The rows come from 7 hidden closed curves, with some noise, and rows from the same curve form a group. Each curve winds through 8 dimensions. The rows are also pushed far along 5 directions, which tell nothing about the answers.
In the rows, zero is written as 128.
Some rows, each with its group after it:
[159 163 151 109 130  93 103 164 109 196 118 176 134 166 123 104 109]  J_227
[125 156 147 190  79 151 120 142 150 161 161 136 127  99 128 129 166]  J_227
[168 104 131 154 129 133 115 163 101 166 189 140 133 102  98 142 119]  J_109
[123 154 150 148 113 104  82 159  83 164 148 195 156 132 149 134  77]  J_581
[124 108 141 184  92 159 105  92 121 130 172 126 122  76  90 158  95]  J_494
[156  90 111 189 114 187 119 103 140 119 181  86 114  55  98 140 170]  J_581
[ 95 119 126 153 113 147 118 130 135 113 134 189 115 166 161 141  85]  J_494
[138 153 133 156 156 155 136 113 133 138  65  98 180 138 172 105 167]  J_109
[155 141 145 146 106 143  98 137 105 165 139 160 156  77 149 136 138]  J_590
[121  85  81 129 152 152 149  87 158  73 123  72 107 118 100 137 115]  J_822
[ 73 108 128 106 120  94 113 110  97 126 139 150 140  56 160 124 154]  J_109
[ 88 110 140 179  98 165 107  94 127 113 154 145 115  89 143 142 117]  J_227
[ 87 107 126 151 109 161 149 114 179  76 136  78  98 121 147 128 178]  J_581
[146 121 127 151 100 141 114 138 158 153 188 143  91 127 108 131 141]  J_227
[119 194 146 150 119 143 116  94 135 118  98 132 161 104 168 107 147]  J_618
[108 109 117  47 151  62 164 178 119 113 100 136 118 195 136 124 131]  J_581
[128 148 118 178  95 169 101  92 142 109 175 115 106  43  96 130 130]  J_581
[153 122 111 126 137 144 132 100 167 115 102  77 100 130  96  99 161]  J_227
[ 89  88  83  70 162  86 140 135 104  94 115 161 125 130 150 121 114]  J_109
[146 153  98  82 129 116 143  77 121  80 105  86 135  30  91 120 166]  J_109
[135 125 128 111 164 152 151 135 124 113  75 118 152 170 171 128 128]  J_494
[ 57  96 139 125 123 148 147 146 163 102 142 164  84 230 190 156  89]  J_590
[ 92 176 125 155 109 158  93 109 149 144 156 159 136  92 196 134 130]  J_618
[110 121 145  74 160  60 143 204  79 163 124 187 144 178 133 119  67]  J_494
[ 91 141 135 115 130 102 126 117  98 136 131 139 140  69 125 117 120]  J_581
[112 100 124 148  97 118 128 113 120 125 153 170 109 108  93 136 109]  J_109
[201  68  96  81 152 107 119 135 116 133 112  91  98 148  37 135  90]  J_590
[137 136 135 210 130 193 112 109 152 108 154  65 125  64 105 112 132]  J_109
[ 86 126 119  60 124  88 140 122 108 113  93 190 129 181 160 160  80]  J_822
[150 143 116 104 121 122 148 123 129 118 114 124 116 154  93 148 116]  J_581
[134 174 150 175 124 153 153 110 159 121  90  58 157 129 125 109 178]  J_581
[172 120 132 141 132 112  97 162 138 159 178 142  93 145  80  97 102]  J_618
[163  61 102 107 122 111 138 108 127 150 129 108  97 135  55 145 138]  J_227
[106 104 147 124 116  99 127 163 112 160 132 156 125 183 132 146 105]  J_618
[119 160 176 147  97 133 108 151 139 136 172 127 110 121 132 128 119]  J_618
[122 179 184  97 102  78 101 139  84 192 116 168 162 126 148 132 117]  J_618
[122 140 117 119 127 125 129 110 139  92 106 121 137 152 147 136 124]  J_494
[119 124 140 185 124 139 124 133 158 139 119 141 126 209 125 120  84]  J_494
[ 89 145 138 140 132 171 149  73 146  82  76  96 144 114 183 127 161]  J_227
[105 137 133  83 144 105 138 142 101 153  78 139 162 150 178 139 143]  J_618
[137 156 184 194  99 135  73 164 101 185 159 154 161 127 151 129 107]  J_581
[102 140 166 170 107 143 113 138 117 140 114 152 157 129 161 138  93]  J_590
[ 90 124 115 129 123 144 115  81 158  85 168 113 102  26 156  97 180]  J_618
[ 97  85  91 135 123 111  86 133 121 123 160 163  93 116 106 128  76]  J_618
[148 172 151 168  81 157 103 107 122 154 160 138 129  80 110 150 133]  J_581
[148 121 113 151  97 161 133  94 150 103 148  98  94 108  73 155 134]  J_581
[159 155 171 190 111 147  95 146  92 187 156 133 169  94 110 141  98]  J_822
[197 166 120  92 130 110 117 100 102 150 104  74 175  55 107 128 199]  J_109
[106 114 120 158 108 130  98 116 141 120 151 125 103  79 113 103 142]  J_581
[138  66 130 110 110 102 121 136 123 143 164 102  94 114  77 143 142]  J_822
[114 189 141 120 126 134 133 124 153 133  69 120 147 181 176 124 141]  J_618
[159 163 140 159 143 149 154 157 134 127  88 102 160 198 116 136  95]  J_822
[128 162 174 179  79 148 102 127  98 186 167 194 163  72 167 145 152]  J_109
[131 161 140 150 120 137 110  81 141 134 100  92 151  78 125 103 153]  J_494
[122  99 112 159  96 176 114  91 155 103 162 132  97 105 138 158 143]  J_109
[150 164 141 142 144 143 162 139 105 137  90 113 183  85 138 112 169]  J_494
[188 101 112 151 143 125 102 134 123 126 137  75 126 146  67 123 119]  J_822
[146  70 129 162 115 114 132 154 120 145 161 102 105 120  52 121 140]  J_227
[156 149 163 164 138 181 147 147 177 138 131 108 118 219 158 127 128]  J_618
[127 166 136  91 157  96 112 158  88 136 115 150 153 128 140 116  79]  J_590
[160  98 134 169 116 171  95 130 131 114 185  60 108  65  95 139 144]  J_822
[116 153 147 164 117 145 115 118 153 159 132 142 136 161 156 129 113]  J_822
[ 81 141 159 156 129 172 168 159 145  96 132 140 128 171 187 148 106]  J_109
[110  95 105  75 119  98 125 114 112  99 119 158 105 154 116 163  82]  J_822
[157 129 132 138 132 145 128 135 137 105 139  50 133 108 113 131 168]  J_822
[146 178 145 109 156 122 168 156  94 136  77 123 194 107 159 113 163]  J_494
[125 135 140 143 140 151 162 175 157 113 101 129 116 213 141 120 106]  J_494
[ 95 156 166 159 135 169 133 166 143 121 141 120 144 174 206 141 118]  J_822
[103 108 129 143  86 124  84 103 134 109 183 145  82  96  90 148  69]  J_494
[107 161 110  74 118  84 102 111  97 118 139 182 143  78 154 137 112]  J_822
[134 157 115  99 143  82  99 131 104 146  95 156 158 149 144 115 110]  J_109
[101 166 149  92 116 101  99 145 122 141 160 166 106 129 152 127 101]  J_590
[142 124 125  48 149  94 129 115 126 135 127 110 110 122 117 128 130]  J_618
[130  92 120  58 151  69 139 134 100 154 152 146 119 120 112 126 134]  J_227
[104 132 113 156 151 159 175 113 149  78  79 100 156 136 160 115 155]  J_494
[130 141 110  73 146  72 143 110 126 128 116 134 134 117 120  98 162]  J_227
[123 137 163 167 108 139 136 122 121 144 136  95 152  81 122 125 171]  J_109
[124 136 177 141 129 115 131 180 122 191 160 170 135 186 160 119 126]  J_227
[122 105 146 208 106 165  99 119 137 133 142 129 113 121 103 120  95]  J_494
[130 147 114  93 135 108 143 151 155  98 103 123 120 202 144 130 125]  J_581
[ 72 131 121 113 124 126 128 111 170 103  94 153 105 167 180 109 125]  J_590
[140 154 141 206 108 170  99 131 130 142 146 164 147 145 144 138  96]  J_590
[127  88 120 127 131  94  99 173  91 146 167 160 125 120 117 124 109]  J_109
[ 98 125 150 106 111 121 134 107 132 128 123 106 133 110 164 143 176]  J_822
[143 140 136 131 140 132 117 148 118 134 120 101 144  72 138  95 167]  J_590
[126 140 169 179 102 115  86 150  96 206 144 191 153 136 142 117 110]  J_581
[ 60 124 149 139 105 136 121  72 152  95 174 142 105  76 168 123 138]  J_618
[151  98 121  98 142 101 131 118 104 158 155 120 129  93  91 132 140]  J_227
[153 110 133 102 172 121 164 172 133 136 101  80 142 194 135 124 149]  J_822
[109  81  91 142 120 135 151 150 162  50 122 113  86 170 101 128 112]  J_590
[137 112  96  38 167  98 142  84 105 123 106 110 132 108 130 139 147]  J_590
[127 159 125 103 109 129 116  90 114 110 154 110 127  41 136 137 180]  J_590
[ 55 143 144 151 119 174 142 131 158 106 133 145 121 126 216 135 141]  J_227
[167 122 131 148 111 108 109 141 133 167 127 124 126 154  96 115 153]  J_109
[128 155 184 107 115  80 114 183  75 198 143 178 155 158 143 139 113]  J_590
[ 87 102 135  90 128 105 114 102  84 123 132 133 144  63 153 146 130]  J_822
[133 133 119 175  96 159  76 113 134 133 174 173 109  95 129 135  98]  J_590
[132 111 106  69 145  99  98  90 104 141 106 132 142  32 132 109 137]  J_590
[ 58 140 126  99 107 118 149 140 124  86 143 195 116 162 187 168  96]  J_581
[140 140 124 162 130 115 103 142 103 174 121 126 167  90 122 108 153]  J_618
[203 129  99 114 142 106 133  96 103 137  92  73 153  88  37 120 150]  J_227
[176 129 139 163 161 173 123 136 127 145 126  69 151  99 123 109 152]  J_618
[139 154 173 164  86 130  69 122 117 177 180 135 132  66 121 129 125]  J_494
[126 105 116 107 131 120 142 145 136 113 128 133  97 133 105 119 116]  J_494
[108 139 120  98 133 145 124 103 147  96 111 118 116 150 167 149 109]  J_581
[128 148 106 136 143 148 151  69 137  98  68  59 172  81 140 123 191]  J_618
[165 101  98 109 148 116 129 108 137 158 125 122 118 119  96 107 159]  J_227
[161 110 109  87 187 120 157 139 128 133  35 110 152 216 133 114 104]  J_590
[139 106 108 179  99 142  96 158 137 154 200 172  89 134  80 146  72]  J_227
[105 152 168 151 115 150 166 125 146 132 105 117 149 164 164 143 148]  J_109
[149 190 152 128 154 105 135 142 107 163  53 135 186 160 136  94 112]  J_494
[131 167 141  83 139 109 117 151 100 152 112 155 163  98 193 114 169]  J_822

New rows. What belongs after each?
[ 98 141 120 132  87 125 101  78 120 113 142 174 125  52 138 133 131]  J_494
[ 99 144 126 188 100 176 116 101 160 131 115 132 122 109 149 123 143]  J_227
[ 43 147 131 118  95 147 111 108 155  79 180 183  76 156 192 166  77]  J_590
[148  91 106 182 140 137 114 179 139 148 134 107 111 181  82 114 102]  J_618
[ 54  81 127 143 111 124 136 129 146 111 126 183 114 175 172 141  94]  J_590
[139 115 141  96 124  81 115 173  93 164 141 154 119 133  89 130  91]  J_822
[133 142 112 118 144 134 175 110 175 110  73  65 127 176 110 119 154]  J_227
[174 126 113  87 119  79 116 117 108 144 115 115 140  81  70 121 143]  J_590
[122 188 100  52 152  97 129 104 129  96  59 127 154  82 168  91 160]  J_590
[141 121 117 118 131 115 166 106 146 119  92  70 121 134  77 118 171]  J_581
[128 167 154  89 118  91 114 127 104 170 111 155 169 121 186 126 177]  J_822
[107 174 122  56 135 104 117  92 126 105 120 109 116  71 153 113 166]  J_590
[125 113 135 101 131 113 118 116 123 123 115 118 113 110 122 109 145]  J_618
[118 123 149 162 116 152 148 126 151 110 126  76 118 156 120 137 152]  J_590
[168 109 126 137 152 123 136 108 124 136 103  58 135 109  64 102 151]  J_227
[172 123 168 190 125 187 129 168 170 154 163  91 103 192 120 129 130]  J_618
[106 149 126  61 146  68 115 204  84 145 144 206 133 151 166 125  85]  J_618
[ 99 178 148 104  99  94 130 104 113 147 120 171 163  82 163 128 158]  J_494
[169 170 170 159 114 136 129 147  98 175 139 132 175 101 141 131 173]  J_227
[ 97 167 152 169  74 131 117 107 134 139 144 185 134 109 142 135 118]  J_494
[121  94 136 130 131 141 107 111 120 115 153 113 106  78 121 118 127]  J_618
[129  99  99 145 116 134 139 118 131 119 155 131  99  80  81 119 151]  J_581
[105 147 164 177  92 146  74 122 103 146 174 127 136  51 129 139 105]  J_618
[ 57 103 119 108 121 169 123  65 165  77 154 128  80  94 180 148 121]  J_227
[127 135 146  99 137  85 107 178  90 164 141 153 130 172 112 145  51]  J_618
[169  94  87 120 127 114 108 123 131 152 158  99 111  71  76 119 171]  J_618
[161 126 149 198  91 174 111 122 161 159 151 125 118 164 115 147 130]  J_590
[124 118 134 184  99 148 109 160 139 111 156 134 113 113 118 119 122]  J_590
[ 70 181 156 109  97 119 122  90 126 139 117 176 162  96 213 146 140]  J_590
[201 122 114 100 158  89 114 115 121 171 112  89 134 100  63  78 163]  J_618
[137 134 151 123 136  84 106 181  90 168 104 164 153 150 116 106  78]  J_590
[ 99 159 137  97 131  90  90 118  94 133 132 164 158 105 180 127 113]  J_822
[149  77  88 108 119  90 110 131 112 152 133 144  94 107  49 121 116]  J_227
[129  93 144 168 118 129 126 148 129 151 111 136 141 155 120 123 118]  J_590
[124  99 124 137 130 121 127 171 131 145 177 141 108 173 114 153  88]  J_618
[108 143 187 176 119 137 109 160 103 191 137 166 164 117 178 112 132]  J_494
[112 120 141  98 131  98 124 124  92 147  82 157 166 115 151 130 115]  J_590
[ 86 152 138 113 156 130 162 167 138 128 105 129 143 156 182 117 132]  J_227
[110 141 137 129 133 145 154 145 127  96 127 114 145 114 165 135 146]  J_494
[ 79 144 140  94 130  89 147 161 116 106 147 167 123 168 149 139  84]  J_227
[106 154 157 200  87 161  75  80 117 151 178 147 131  71 140 140 121]  J_590
[169 161 153 104 125  81 125 135 108 208 110 148 155 151 109 117 142]  J_227
[ 98 119 127 132  93 151  88  72 125  97 172 116 125  22 173 149 183]  J_822
[111 132 128  50 156  99 162 154  90 123  98 160 159 161 178 163 107]  J_822
[178 112 132 107 151 105 151 117 105 157  56 100 163 173  90 126 134]  J_494
[114 121 103  58 113  77 147 130 100 102 117 169 113 139 107 153 114]  J_581
[ 84 121 144 116 130 140 115 102 123 102 128 123 122  74 170 115 144]  J_618
[ 74 132 114 117 109 146 120  62 138  85 105 149 129  65 185 127 160]  J_494
[155 123 130  88 111  61 110 147 103 171 178 180 113 140  84 136 105]  J_618
[138 134 158 133 128 122  86 141  92 198 122 190 158 130 155 128  84]  J_590
[100 128 108  58 119  51 131 109  99 128 122 147 142  60 125 119 165]  J_822
[109 109 138  81 121  73 151 153  99 130 121 155 118 152  90 141  87]  J_494
[120 127 145 151 111 162 134 106 149 106 121  81 136 136 165 147 179]  J_822
[ 81 167 159 119 117 141 132  95 158 106  89 126 125 161 189 125 130]  J_618
[ 70 168 161 110 107 116 127 116 109 128 117 154 154 104 176 149 111]  J_822
[143 137 107  81 148 121 131  97 158  82 117  75  99  94 106  95 156]  J_618
[162 149 137  96 131  82 113 183  83 165 169 165 137 137 105 139 100]  J_590
[ 84 151 156 169 144 172 149 163 147 112 117 114 145 193 195 142 100]  J_618
[120 142 120 124 118 137 107 107 148 104 164 110  85 111 119 125 136]  J_590
[ 91 108  77  78 140  98 129  87 129 115 106 140 114  79 121 118 127]  J_227
[124 124 125  54 154  97 104  85  90 125 133 126 132  25 138 107 139]  J_618
[ 87 159 144 194 116 162 107 145 164 124 177 158  95 189 164 118  99]  J_590
[108  85 114 143 135 119 125 145 118 137 168 162  89 160  78 139  47]  J_581
[114 163 159 120 110 142 107  95 125 108  94 109 149 115 176 143 136]  J_494
[104 118 104  93 146 128 157 149 145  90  90 170 128 210 179 144  93]  J_590
[117 135 142 166 109 154 120  76 130 115 134  75 131  77 119 132 169]  J_590
[100 167 160 154 109 176 111 110 146 124 123 142 133 144 190 150 100]  J_590
[167 148 119 177 128 171 145 148 154 132  92 118 135 197 114 132 120]  J_227
[190 187 172 166 133 145 165 151 116 166 102  87 183 113  97 112 165]  J_109
[159  66  55  76 145  80 136 138 114 120 109 127  91 135  31 125 102]  J_227
[156 132 128 100 148 111 166 118 105 127  70  83 163 153  98 142 140]  J_581
[133 123 143 208  98 201 114 129 172 132 155 120  90 149 126 133 131]  J_581
[185 159 135 167 128 156  95  99 123 143 163  81 146  32  92 110 153]  J_618
[145 165 139 131 116 135 124 119 117 136 148 111 146  73 139 129 185]  J_590
[112 150 132 139 122 124  96 106 103 148 130 162 170  39 167 113 135]  J_590
[ 79 136 135 165 117 151 142 110 143 126 138 158 135 162 166 156  96]  J_227
[102 125 106  89 126 139 109 104 125  87 134 110 110  53 151 139 145]  J_618
[ 99 106 124 159 138 188 147 114 166  86 105 123 119 180 185 138 121]  J_494
[ 76  89 104 155 122 149 144  93 154  98 153 135  83 125 102 138  96]  J_581
[130 133 143 195 121 173 119 114 153 135 101 102 146 177 151 131 136]  J_109
[ 69 131 168  72 119  69 134 156  89 134 114 180 145 183 178 156  82]  J_494
[127 112 135 177 110 153  93  96 155 141 192 124 100  53 119  93 165]  J_618
[178 154 118  81 152 112 141 120 132 152  91  88 152 124 121 116 173]  J_822
[ 77  85 132 146 113 154 139 118 140  84 161 114  91 106 114 152  89]  J_494
[186 125 126 154 163 150 135 144 115 146 110  68 138 124  64 110 118]  J_581
[143  91 137 180 114 145 125 125 135 142 107  98 141 113 103 115 147]  J_590
[144  92 122  98 130 107 132 170 145 122 142 116  86 182  85 135  90]  J_590
[136 144 120 119 147 114 150 135 131  92  76 101 137 178 111 112 116]  J_618
[ 94 106  99  30 151  84 101 106 112 109 139 156 107 113 174 138 112]  J_822
[154 152 141 126 127 141  96 105  97 163 123 136 154  83 139 139 124]  J_581
[ 93 147 151 102 106  82 127 185  88 139 130 208 142 166 163 144  92]  J_822
[176 142 148 121 121  88 153 159 105 160  79 126 151 175  68 119 128]  J_494
[128  90  80 149 115 138 103 127 163 113 176 132  75 150  86 148  87]  J_618
[110 193 152 148 106 161 134  91 141 125  96 148 157 122 183 134 144]  J_109
[ 61  80  95 109 120 132 127 145 139  82 148 157  81 168 155 171  79]  J_618
[ 97 103  97  84 122 132 112  95 137  93 137 149  99  70 160 132 143]  J_590
[137 131 113 136 169 153 130 131 134  96  99  87 123 162 121 110 100]  J_590
[157 121 142 114 117 109 121 149 136 121 159  87  94 124  69 121 127]  J_618
[160 127 125 167 122 138 147 114 171 132 122  96 118 178  92 112 159]  J_227
[161  75 112 113 129 124  93 123 122 143 146 130  95 118  74 139  81]  J_590
[123 129 120 152 139 139 147 139 120 148 123 167 130 162 121 127  98]  J_581
[108 125  93  60 142 114 138  78 151  97  93 109 100 100 136 115 162]  J_581
[149  99 113 133 122 143 151  79 168 126 104  78 106 150  89 133 164]  J_227
[151 113 124 112 133 103 153 162 110 149 161 177 115 153  78 139  78]  J_109
[188  95 114  77 161 114 118 142 101 148 135 101 129 152 104 150 114]  J_822
[192 145 116 165 139 155 105  89 130 137 112  72 138 104  74 112 143]  J_590
[ 84  87 107 128 133 156 176 114 189  50  97  67  82 188 119 141 121]  J_822
[139 100 123 156 128 117 126 164  99 154 147 153 139 113  97 125 110]  J_822
[192 107 110 120 128 128 131 136 148 125 166  79  88 120  50 124 149]  J_227
[161  80 127  89 115  95 114 140  91 129 187 126  98  82  63 147 122]  J_618
[134 109 122 154 141 167 132 127 162  94 156 107  92 147 129 116 130]  J_227
[102 190 160  52 136  85 103 152  76 134 117 162 166 103 206 136 120]  J_822
[191 144 135  96 126 122 105 115 107 142  97  78 142  94  97 126 164]  J_822
[167 158 117  72 160 105 139 139 131 117  96  76 117 155 100 107 147]  J_590
[ 85 207 174  80 108 106 109 115  98 129 102 169 165 106 205 146 109]  J_494
[162 130 155 135 116  93 125 171  77 172 158 137 153  94  88 127 144]  J_227
[ 68  85  69  66 120  76 143  94 128 100 141 166 102  60 129 125 166]  J_227
[112 123 113  27 133  75 150 115 122  92 114 125 101 124 120 132 143]  J_227
[151 107 137 144 122 138  98 144 137 150 169 102  93 146  79 144  83]  J_618
[109 173 141 108 116  86 137 130 117 144 106 182 153 150 160 114 143]  J_227
[179 166 159 133 123 128  97 171 112 176 149 140 124 168 109 134  92]  J_590
[129 121 115 168 147 165 113 129 174  96 131  87 112 172 147 112 129]  J_822
[154 122 132 111 122  82 105 160  73 168 154 163 138 119  75 148  66]  J_822
